The rows come from 5 hidden closed curves, with some noise, and rows from the same curve form a group. Each curve winds through 8 dimensions. The rows are also pushed far along 6 directions, which tell nothing about the answers.
Some rows, each with its group after it:
[ -6   0  15   9 -17   6  15  -1 -14  -6  10   4   0  -1  10  19   0 -15
  16   6]  q474
[ -2  -2 -30 -22  25   8 -15  16  31   2   3  -1   6 -14  -2 -16   1  -5
   0 -29]  q744
[  0  13  -1 -13   6   2  -4   9  -1  -5   2   0  -4   4   3 -11  -2  -1
  10  -1]  q474
[  7  10  -2  -7  13  -4  -3  13 -20   3  -2  -6   5  -8 -21   5  16  -7
 -21  10]  q268
[ 17 -21   6   0  18  25 -11   6  11   7  16 -20  -9 -19   5   7  -3   3
   9  -8]  q470
[  5  -3  -4 -11  -3  13   4  23   7  -2  21  -2 -24   0   1  13   1  -4
   7   8]  q744
[  0  15  21 -10   9  11   6  13 -15  -5   4  -3   9   4  -4  -1   7 -12
  15  -8]  q474
[  6  -3   5  -4   8 -13  15   2 -20   9 -16   4  35  -7 -11   2  16  -7
  -6 -13]  q268
[ 10 -30  -4   0 -13 -13  23  -2  -3   9 -11  20  26 -22  17  24   9  -5
   5  -2]  q802
[ -9  23  -6   4   2 -14 -13 -10  -3  -8 -13   1 -14  19 -20 -20   2  18
 -32  16]  q474
[  8 -18  -2  -5 -15  16  14   8   8   7  19  -2  -7 -13  21  24 -16  -3
  11  -3]  q268
[-12  23  -9  -7 -12   4  11  25  -2  -9  -1  14  11  22  12  -4  -2 -12
  11  -6]  q802
[  7   4  13 -25  17  22  -5   9  11  -3   1 -10  16   1   3 -11  -6  -9
  16 -22]  q802
[-18  28 -17 -16   0  13  -9  26   6  -8  12   2   0   9   8  -2  -6 -21
   9 -14]  q470
[  7   0  10   1  -5  13   8   1  -7   0   5  -8  -7   1   4   5 -11   3
   4   9]  q268
[-14  32  11  -7  -7 -21  10  14 -19 -10 -21  16  11  25 -13 -14  15  -9
  -5   4]  q744
[ -5   3 -10  -7   3  -4   7   8   0   6   2   8   8   6  -1   2   3   4
 -10 -15]  q268
[-10 -22  -8  20 -20  -2   8  -8   9   8   9  14 -16  -2  12  26  -2   7
  -4   6]  q268
[ -9 -17  16  20   4   1   6 -21   4  11 -18  14  24  -3   9   1   4  17
   0 -24]  q802
[  5  -4  28   5  -6   1  18   2 -10  -8 -14  -2   7  -3   4  -6  -1  -5
   6   0]  q268
[ 8 -2 10  5  4  7  1 -7  0 -8  3 -7 14 -6 -1 -3  4 -7 13 -6]  q744
[-16  21   3  16 -14 -25  21   3 -25  -4 -35  21  31  13   0 -16   7  -6
  -9  -2]  q474
[  6  10  10  -1 -12   5   9   5 -18 -16  12  -5  -1   4  -3  13   6 -16
   7  21]  q744
[  3   0   5  -2   2   4  -2  15 -11   3   3 -12   5 -11  -3  13   4 -14
  -6   1]  q470
[ -3 -15 -10   5 -14   0   2  -2  14  11   3   6  -4  -1  11  10 -12  -1
  -7  -1]  q474
[  4  -5  15  10  -2  17   6   0   9 -10  -2  -4 -10   4  18 -13 -12  12
  28   0]  q802
[ -2  11   9  -5   0   5  10   2  -8  -8 -11   3  16  18   5 -11  -1  -1
  18  -6]  q802
[  0  -3  -4   6 -17 -17   9   7 -26   8  -3   5  -2  -8  -2  30   7  -6
 -24  24]  q470
[-11  20 -13  -1 -19  -3  11  11 -12  -5   0  12   8   9  11   8  -5  -8
   2   6]  q744
[ 17  26   4  -9   4   5  -2  -6 -29 -14   4 -14  -4   9 -13 -10  -4   2
 -12  31]  q268
[ 10  -4  24   7 -15  21  14   4   0 -19   9 -16 -14  -1  16  -3 -16  -9
  29  12]  q268
[  6  -8   1   1   9  15  -7   6  17  -1  16 -13 -24   5  -6  -6  -1   6
   8  -2]  q744
[ -8 -10 -16  19 -22   1   2 -17   6  -3  16   7 -26   4  25  15 -14  17
  18  15]  q802
[ -2 -10  15  -2 -12   0  14  -2  -4   8  -8   8  19  -1  10  16  -3  -6
   3 -10]  q802
[  8   9 -13  -9 -22   8   8  18 -13 -12  21   3 -32   7   5  24  -4  -4
 -11  45]  q474
[ -5   8   7  -4   4   2  -9  -9   5  -3   4  -9 -16  10  -1 -14 -10   8
  10  -2]  q470
[ -9  23   2   4   1  14  -6   6   2  -9  -2  -1 -13  32   3 -23 -11   8
   6   5]  q744
[ 11   0   6  -9  -4   5  18  16 -15 -10  -1   8  10 -14   6  12  10 -15
   2  11]  q268
[-12   6 -31 -14  -6 -11  -4  16   9  12   2   6 -14   2   1   5  -8   1
 -16  -1]  q744
[-15 -12 -26   4   3 -19 -20 -17  29  19   0   4 -17   7   4  -9 -12  27
 -11 -19]  q470
[  6   2   1 -12   0  -3  10   4 -17   5   0   8  23  -9   5  12   6 -12
   6  -5]  q474
[  0  -2 -10 -13  -9   1   1  13   7   4   0   1   3 -11   7  11  -8 -16
  -9  -1]  q470
[ 26  -7  23  -9   7  35  11   5 -11 -14  12 -13   5 -14   2  10   1 -15
  19  17]  q268
[ 14  -7  15  -4   9  13  -2 -15   4  -2   0 -12   2   1  -4 -10  -7   2
   6   2]  q470
[-21  16  11  -2   3   2   7   5  -6   3 -19  16  32  18   2  -5   5  -5
   1 -28]  q802
[  5  11   5 -14   7 -14   4  13 -13   3 -13  -1  11  10 -13 -10   8  -3
  -8  -2]  q474
[ 17 -18  21  21   8  16   2 -19  -1   2  -2 -13  15 -19   3  -6  -5  -1
   7  -4]  q474
[ -4  10   2  -3   8  -1   2   0   0  -2 -15   7  32   3   8 -21   0  -8
  16 -24]  q474
[ -6 -19   2   3  -4 -16  11  -7  11   8 -23  23  37 -14  12   4   9  -3
  -2 -28]  q470
[  0   4 -12  -2  14  27 -25  -7  24  -4  16 -16 -27   8  -4 -16 -15   7
   4   6]  q268
[  7 -19  -1  18  -4  -9   2 -14   1   4  -4  -1 -17 -23   5   2  -4  18
 -10  15]  q474
[-11  25 -27 -17   5 -10  -8  16  -8   0  -2   9   9   6 -10  -1   7 -11
 -19  -1]  q470
[  0  -2  11  10  13 -29   2 -16  -8  12 -33   0  25   0 -21 -23  11  14
 -19 -16]  q470
[ -3 -11  -8   5  20  -2 -18 -18  13   5  -6  -4   5  -2 -11 -12   6   8
  -7 -13]  q802
[ -8  -8  24  23 -20  21  22   3   6 -14  -1   7   9  -2  42   0 -14  -9
  56 -14]  q802
[  9   3   3  -3  -1  17   1  10  -9  -2  11 -11   1   0  -5  13   0 -14
  -4  12]  q268
[  7  13  32   9 -10   4   5 -11 -14 -15  -3  -4   6  12   2  -7   0  -6
  16  15]  q744
[-12 -12 -20   4  -6  -6   8  -4  23  19 -12  20  20   4  14  -5 -12   9
  -1 -33]  q470
[ -1 -10  28  40  -6  13  14 -19  -8  -7  -6  -2 -15  10  11 -10  -6  24
  18  11]  q744
[ 12 -15  -8 -11  -5  -1   5   5  -2  13   4   0   8 -12  -2  19   0 -14
 -19   7]  q474
[-12 -24  -7  22  -5  -1  -4 -22  19   5   0   9 -12  -5  13   6  -3  15
   5  -5]  q802
[ 11   2  -7   3   2   9  -5   4 -13  -9  13 -18 -12   4  -9   7   4  -6
  -1  24]  q802
[  7   0  -6 -10   1  12  -3  12   4   4  20  -2  -2  -9  11  12  -3  -5
  14  -5]  q744
[  6 -15 -18  -3   4 -17   2   2  -3  17  -4   2   5 -14 -12  12   9   4
 -22  -2]  q268
[-12  44  -3 -15   1  -5  -5  18  -8 -10  -3   1   7  42 -20 -22   6 -12
  -3  -2]  q744
[  5  15  -3 -14  -8   2  -5   6 -14  -8  25 -12 -19   6  -8  14  -1 -13
  -1  23]  q802
[  9  -1  14   7  -2  13   8   1 -14  -5   2 -11  14   4   0   4  -1 -12
   6   3]  q744
[  4 -27   4  30   3  17  -6 -18  11   8   9  -8 -15 -14  12   8  -8  17
   6   1]  q470
[ -9  19 -17   3   4 -14 -12  -1   2  -1   0  -5  -4  27 -14 -21   1   8
  -9  -5]  q474
[  2   6 -18 -12   4 -10   5   3 -11   0   4   5  -7   5 -16   4  11   3
 -11  14]  q268
[-12  16  30   4  -5  12   7   6  -1 -14 -13  -1  13   8   7 -11  -5  -8
  13 -13]  q474
[-18  12   5  -6 -10  -2   9   9   8  -7 -13  11   1  15   8 -14  -8  -6
   7 -10]  q470
[ -1 -15 -13  -7  13  -2 -12  -4  26  17   5   0   2  -7   3  -2  -5  15
  -3 -31]  q802
[-14   7   8   5  -3  14   2  15  11  -5   3   6  -8  16  17 -10  -8  -1
  21 -15]  q744
[ 15 -25   8  -8   3 -21  10 -12  -1  15 -21  11  30 -18   3   8   9   9
 -12 -14]  q470
[ -2   6  -6  -1   1  13   1  10   0   2   2   3  20  -5  12   4  -4 -10
   8 -15]  q470
[ 16   3  19  15  13  14  -6 -20  -2 -11  -3 -11  -8   8  -4 -25  -4  21
   8  14]  q474
[ 15 -17 -15  11   6  -3 -11 -30  -1   4   5 -16 -24  -1 -23   2  -1  21
 -27  32]  q744
[-14  18 -27   0  -4 -13 -16  -9   7  -5   2   1 -14  14  -1 -15 -10   4
  -8   6]  q268
[-10  12 -15  -7   2  -3  -3  -1   8  -2  -7   7   1  24   2 -16  -5  13
   4  -8]  q802

New rows, each followed by its group:
[ -7 -13 -10   2  -9   6   9  -3  13   5   1  10 -12  -8  17   7 -10   8
  17   0]  q268
[ -2   4   1  10   6   6 -18 -23  13  -2   2  -7 -16  24  -8 -22  -9  17
  -1   7]  q744
[ -2  -6 -30  -7  10   2 -24  11  29   8  13 -13 -29  -4  -6  -8 -11   7
 -16  -6]  q268
[  1   8 -14   0  -4  -4  -3   9  -2  -5  -3   1  -6  -4   3  -4  -2  -2
  -7  12]  q268
[-13   0 -11  17 -23 -23   6 -14  -7  -3   1  13 -11   6   8   7  -2   6
  -7  13]  q268
[ -1  15 -10  -1   2  -2  -1  10 -12  -1   2  -3   7   2 -11  -1   4 -12
 -15   5]  q474
[  6   3  -1 -25  12  13 -11  14   8  -2  16 -10   1  -9   0   1  -5 -17
  -8 -12]  q268
[  4   5  13  -4  -3   6   1   7  -4  -1   6   2   8  -7  16   5  -4 -10
  17  -6]  q744
[  6   3  -2  -6  19  13  -2   4   4  -6  -1  -6  21   1 -10 -14   9 -11
  14 -13]  q268
[  8 -29 -18   9 -12 -18  10  -5   5  25   0  15  -8 -17  15  20  -5  20
 -12   4]  q474
[  0  -1  21  -2 -11  -2  18   4 -11  -4 -15  11  19 -13   9  10   3  -8
  -2   0]  q474
[-19 -13  -5  16 -13 -13   6  -9  13  11 -10  14  10  -4  11   6  -4   1
   0 -21]  q470
[ -9  -4 -35 -20  10 -27 -12   1  13  23 -13  13  14   3 -19  -1   5   1
 -44 -18]  q268
[ -2  14  18  -8  11 -18  -2  -7  -8  -4 -20  -4  19   4 -12 -24   6   2
   2 -17]  q470
[ 14  -3  21  -6  -2  -8  16  -4 -14   2 -21   7  43 -13  -1   1  10 -13
   2  -7]  q744
[ 12 -19  -1   7  14   5 -10 -17   4   8   3  -6  -6 -11 -13   5   6  12
 -19   8]  q268
[  9  -8   3   7   7  10  -6 -20   1   1  -3  -6  -3  -3  -6  -3  -3  10
  -5  15]  q268
[ -2  12  -9   5 -12   1   1   0  -4  -7   1  -5 -10  16  -4  -3  -8   1
  -8  18]  q744
[ -7  -1   0  -6  -6  -8   8  12  12   4 -12  10   6   3  -1  -5   1  -4
   0 -13]  q744
[-12  11 -13 -12  -9  -3   3  10   0   1  11   7  -8  13  -6  11   2  -8
   2   3]  q744
[ -4   6  10   0 -13  21  15  22  -8 -12   9  -4  -8   1  24  10 -11 -13
  36   4]  q802
[  3  -2  10   3 -12 -23  21 -15 -26   4 -23  11  15  -3 -14  10  11   2
 -16  21]  q744
[ 25  -6 -18 -37  24   3 -10  17  -4   3   6  -9  11 -23 -18   8  16 -18
 -25   8]  q744
[ -4  -9  22  28   2   0  -3 -28  12  -8 -17   3  13   0   9 -22  -2  16
  13 -14]  q470
[ 14   9 -13 -21  18   0 -22  -3   6  -2  14 -23 -11   4 -19 -17  -8   2
 -25   3]  q268
[  0   5   9 -17   2  -6  11  15   4   4 -21   5  43  -5   5 -11   0 -17
   4 -34]  q470
[  6 -15 -18 -22  -6  -1   9  27   8  14   8   4  12 -22  20  21  -5 -23
  10 -17]  q474
[ 22   5   1   4  19  15 -17  -9  -7  -6  12 -29  -8  -5 -23 -13   0  -3
 -14  19]  q474
[  0  29   5 -19 -11  23   8  23 -13 -16  16  -7   0  10  15   2 -16 -21
  17   8]  q268
[ -1 -10 -28 -21   6  -9  -9   3  12   7   7   9  -2 -16  -2  12   5  -9
 -16  -4]  q268
[  3   9  -5 -20 -12  -7   6   5 -14  -9  10  -4 -12   5  -6  11  -2 -16
 -11  23]  q268
[  4   4   6   7   6  10  -3 -13   2  -1  -9  -1   2  17  -2 -19  -8  13
   0   5]  q744
[ 11 -23  18  22  18  13   0 -12   6   1  -4 -12   1  -9  -2 -13   3  16
  11 -12]  q744
[ -1  -3  -8  -9   5  -3  -2   3   1   5  -2  -4  15  -4 -10   3   6 -17
  -2  -9]  q268
[ 14   9 -14 -18  -5  17   1  13  -3 -13  16 -10 -18   4   0   3  -8 -11
   3  28]  q268
[ -1   4 -10 -11   5  14  -1  12  13   1  10   4   6   3  13  -1  -6   2
  13 -18]  q802
[-10   1  10   0   6   5  -8   6  25  -5  -7  -4   4   7   4 -23  -5  -7
  16 -27]  q744
[  9 -19  -4  -5  -6   8  -2   3  14   8  11   2   8 -19  23  16  -9  -9
   7 -11]  q744
[  0  -2   5   5  19   8 -10  -3   3  -2  -8  -9  11   7 -14 -14   9   0
  -5 -10]  q802
[ 10   4   6 -16  10  11  -2  17  -2  -7   1 -20   3   1 -17  -6   3 -19
  -7   2]  q744
[ -5  -5  -5  -1 -16   2   7   8   8   6  13   9  -1   0  13  21  -7  -5
   2  -7]  q802
[  2  -6 -14   5  -1   4  -7 -12   1   1  10 -13 -26   7 -15   5  -5   8
 -15  23]  q744
[-18  29 -10  -4  15  -3 -16  12  -5  -5 -13  -6  -1  24 -17 -26   4  -3
 -10  -5]  q802
[ -5  12  10   2  -2  -1  -4  -4   3 -11   5 -11  -5  13  -6 -12  -3  -2
   8  -5]  q470
[  1 -12  -7  -9  15   8 -11  -9  25   7   8   3  11  -5  -1  -4   3   0
  12 -25]  q744
[  2  -2  11   7   2   1   4 -14  -8   2   0   3  15  -4   6  -1   1  -1
  15  -7]  q474
[  7   6 -12 -21   8   0  -4  11  -3  -1   6 -15 -13   1 -19  -2   1  -9
  -7  12]  q268
[ 13 -38   6  -1  -2  30  -1 -11  33   6  20 -10 -13 -19  24  11 -21   2
  25 -12]  q470
[ -8  -3 -29 -31   1  -6  11  30  13  11   8  16  29  -9  10  15   5 -24
   5 -41]  q268
[-10  17   0   0   8 -13  -3   1   2  -7 -23   4  25  12 -12 -25   8  -2
 -11 -19]  q474
[-15  10   3   0 -10   4   6  -1  11  -7  -5   6  17   5  24 -14 -18 -11
  29 -25]  q268
[ -1   5  17   2   8  16   5  -2   3 -10  -9  -6  20  13  10 -20  -4  -1
  34 -21]  q802
[ -4   2  20   1  -8  21  12   4  -1  -1   5   1   7  16   9   5  -8 -10
  25  -8]  q744
[  0 -11   1   8   5  12  -3  -4  12  10  -3  -2  15  -7   4   1  -3  -2
   2 -16]  q268
[-18  -2 -36 -11  -7 -10  -5   3  18  12  -3  15   0   3   4   5  -5  -6
  -6  -8]  q268
[ -1 -14   8  17 -21  -9  15 -11  -3   3  -9   7   5  -1  17   6  -8  -2
   9   4]  q474
[  1  -9 -21   3  -4   3 -14  -7   7   0  18  -4 -22 -14   2  14  -4  -2
  -5  19]  q268
[  6  -4   1  -3  16   0  -7  -4   9  -2  -9  -1   2  -8  -4 -17   5   6
  -2  -5]  q744
[  6   0  19 -13   9  11   3   8  -1   3   4  -8  16  -5   2   1  -1  -7
  15 -23]  q802
[  8 -33  -8  -3   9  10  -5   4  30  14  11   2   2 -20  20  12  -3  11
  12 -29]  q470
[ -9  10 -27 -10   8   7 -16  23  24   6   4  -1  13  -4  10  -9  -8  -8
   0 -33]  q470
[  8   3  10  -3   6   4   3  -9  -5  -7  -8  -3   7  11  -2 -13   0  10
   8   3]  q802
[ -5  -5  17  24   5  14  -1 -14   3  -2  -7   1   8   6  12 -10  -3  13
  16 -11]  q470
[ -1  -7 -19 -19   6 -11 -17   7  22   4  12  -2   0 -16   2   5   2  -5
  -4 -20]  q470
[  0  20   8   7   4   0  -4  -6 -12  -9  -6  -7   8  16 -17 -13   5   2
 -13   6]  q474
[ -2  -4 -28   2   6   6 -18   0  21   6  14 -10 -15  12  -6  -5  -7   7
 -12  -6]  q744
[  4   8 -15  -8  15   9 -17  -8   1  -8  14 -14 -12  10 -20  -7   3  -2
 -10  12]  q744
[  9  -8  -5  -4  17  20  -4   3  14  -4   7  -8  12  -8  -1  -8   4  -8
  19 -15]  q268
[-15  13   4  -1  -1  13   7   4  -1 -10  -5   7  21  10  10  -7  -2 -15
  19 -17]  q744
[  6   6   8   9   0  28  -1   4   0 -13  16  -9 -17  10   2  -1  -5   3
   7  15]  q268
[  0  -7 -12   7  -2 -14 -11 -16   5   6  -1  -4  -9   6 -10  -3  -2   8
 -17  10]  q802
[ -9  20   4   0 -11 -11  10  25 -22  -6 -11   8   6   6   0   8  10 -10
 -10   9]  q470
[-13  14 -34 -13   3   2  -4  18   3   4   4  10  -1  20  -2   0   0  -4
 -15  -5]  q744
[ -5  14  18   9  -5   1  16   2 -20 -11 -10  15  13  12   7  -4   8  -1
  14   3]  q744
